There are 4 ways to turn a row about zero (a turn may also mirror it). The second row of each pair is the first, turned, with some noise.
Known pairs, each followed by its turn:
+0.79, -0.97, +0.02, -1.13, -0.28
-0.87, +0.14, -0.95, -1.20, -0.21 : zovez

+1.04, -2.38, +0.89, -1.40, -2.91
+3.42, +0.09, +2.42, +0.63, +0.55 : Leka

+2.67, -2.93, -2.30, +3.61, -0.02
-2.81, +4.49, -0.12, -0.91, -2.26 : rofa

-1.71, +1.30, -1.51, -1.11, -1.82
+1.08, -0.47, -1.16, -1.31, +2.83 : rofa

-3.62, +3.20, +1.55, +0.62, +0.81
+0.74, -1.82, +2.37, +1.87, +3.55 : rofa

+0.06, +1.38, +4.72, -0.95, -0.45
-1.26, +1.84, +2.24, +3.89, -1.57 : Leka

+3.87, +0.62, +0.85, -2.46, -0.70
+1.20, +0.93, +2.36, -1.79, +3.52 : zolo

+0.33, -0.43, +0.63, +0.01, -0.95
+0.63, +0.16, +0.82, +0.20, -0.34 : Leka

+2.53, +0.08, +5.53, +3.04, +0.15
+0.12, -6.28, -1.53, +0.65, +2.41 : zovez

-0.23, -0.86, -0.03, +0.88, +0.52
-0.24, -0.19, -0.72, +1.14, -0.34 : zovez

-1.68, +1.40, -2.40, +4.00, -0.10
-0.44, -0.49, -0.02, +4.34, -2.50 : zolo

-0.34, -0.62, -3.25, +2.40, +4.49
+2.02, +3.32, -2.67, +3.84, +1.07 : zovez

+2.38, -0.08, +1.88, -0.32, +0.49
+2.12, +1.08, +0.25, -0.97, +1.57 : zolo

-0.76, +0.94, -3.45, +1.33, -0.69
-1.47, -1.57, +1.61, +2.70, -1.13 : zolo

+0.52, -0.21, -0.45, +1.42, -2.77
-2.61, -0.56, +1.47, +0.62, +0.45 : zovez

-3.30, -0.48, -0.29, -0.96, +1.10
-1.66, -1.64, -2.64, -0.50, -0.87 : zolo

+0.25, -1.48, +3.23, +3.18, +5.02
+5.51, -0.02, -3.95, -0.07, -1.61 : zolo

+2.06, -0.94, -3.25, +1.92, +4.90
-6.13, -0.04, +1.41, -1.52, -1.91 : rofa

-0.69, -0.05, -1.07, +1.69, +2.15
-1.67, -1.76, -1.60, -0.88, -0.31 : Leka

-1.07, +0.20, -1.73, +0.15, +1.46
+0.95, +1.93, -0.19, +1.28, -0.30 : zovez

+2.55, +1.13, -0.86, +0.13, -1.33
+2.06, +1.92, -1.32, -0.35, -0.99 : Leka

+0.95, +5.53, -0.77, -1.05, +0.49
-2.07, +4.79, -2.74, +0.00, -0.54 : Leka

-0.70, +0.97, +0.93, -1.83, -5.53
+5.25, +1.10, -2.03, -0.78, +1.57 : rofa

-1.43, -1.99, -3.33, -2.74, -1.78
-0.60, -0.16, -4.55, -1.62, +1.67 : rofa

New pairs. What belongs after each?
+0.87, +0.78, +1.62, +0.95, +2.16
+2.45, +0.31, -1.61, +0.72, +0.84 : zolo

+5.53, +0.74, -0.24, +0.28, -2.76
+2.50, +2.17, +0.82, -3.91, -3.40 : rofa

+0.41, -1.73, +4.21, +0.63, +2.24
+1.48, -3.67, -3.04, +0.23, -0.44 : zovez

-2.15, +0.75, -4.34, +0.48, +0.99
-1.59, -0.50, -1.81, -4.12, +1.68 : Leka

+5.53, +5.51, +1.75, +1.51, +2.13
+1.10, -1.37, +6.97, -3.35, -3.25 : rofa

-1.14, +0.10, +2.70, -1.86, +0.15
-1.15, +0.61, +1.99, +2.26, +0.65 : Leka

-0.61, -3.85, +1.50, -0.09, -1.43
+2.06, -2.44, +3.10, +0.54, +0.43 : Leka

-0.64, -0.17, +2.82, +0.88, +3.25
-1.01, -1.62, +2.28, +3.20, -0.99 : rofa

-2.12, +1.99, -0.56, -1.26, -2.14
+0.21, +0.78, +3.53, -0.81, -1.12 : zovez

-4.18, -0.49, +0.00, -4.90, +5.53
-3.19, -7.02, -2.02, +2.50, +1.37 : rofa

+0.17, -2.34, -0.07, -5.53, -2.20
+2.74, +1.53, +2.56, +1.34, +4.69 : Leka

+0.20, +2.25, +1.24, -0.48, +1.61
-1.81, +1.26, -1.10, +1.69, -0.42 : Leka

+0.54, +1.28, -1.26, +2.84, -3.59
+1.63, +3.96, +0.96, -1.74, +1.65 : rofa

+1.71, -1.55, +0.12, +1.25, +2.00
-2.01, +0.64, +0.85, +0.61, -2.38 : rofa

+2.16, -1.22, +2.87, +0.31, -2.05
+2.77, +1.47, +0.12, +1.04, -2.52 : rofa

-1.52, -0.07, +0.16, -0.26, -0.80
+0.02, -0.17, +1.09, +0.16, -1.52 : zovez

+0.27, -3.94, +0.00, -1.29, +1.93
-2.26, -0.66, -2.71, +1.48, -2.48 : rofa

-0.79, -2.56, -0.02, +1.11, +1.64
+1.38, -1.10, -0.89, -0.94, -2.45 : zolo

+3.36, -0.10, -0.29, +0.78, +1.95
+1.41, -0.74, -3.15, +1.34, -0.88 : Leka

+0.34, -3.32, +0.93, -0.02, -0.36
+0.86, +0.53, +0.68, -2.63, -1.87 : zolo

-0.26, +3.98, +0.85, -1.86, -0.08
+2.23, -2.87, +1.62, -1.23, +1.18 : rofa

+0.88, +0.87, +1.73, +3.91, +0.36
-0.71, -1.05, -0.66, +0.52, -4.37 : Leka

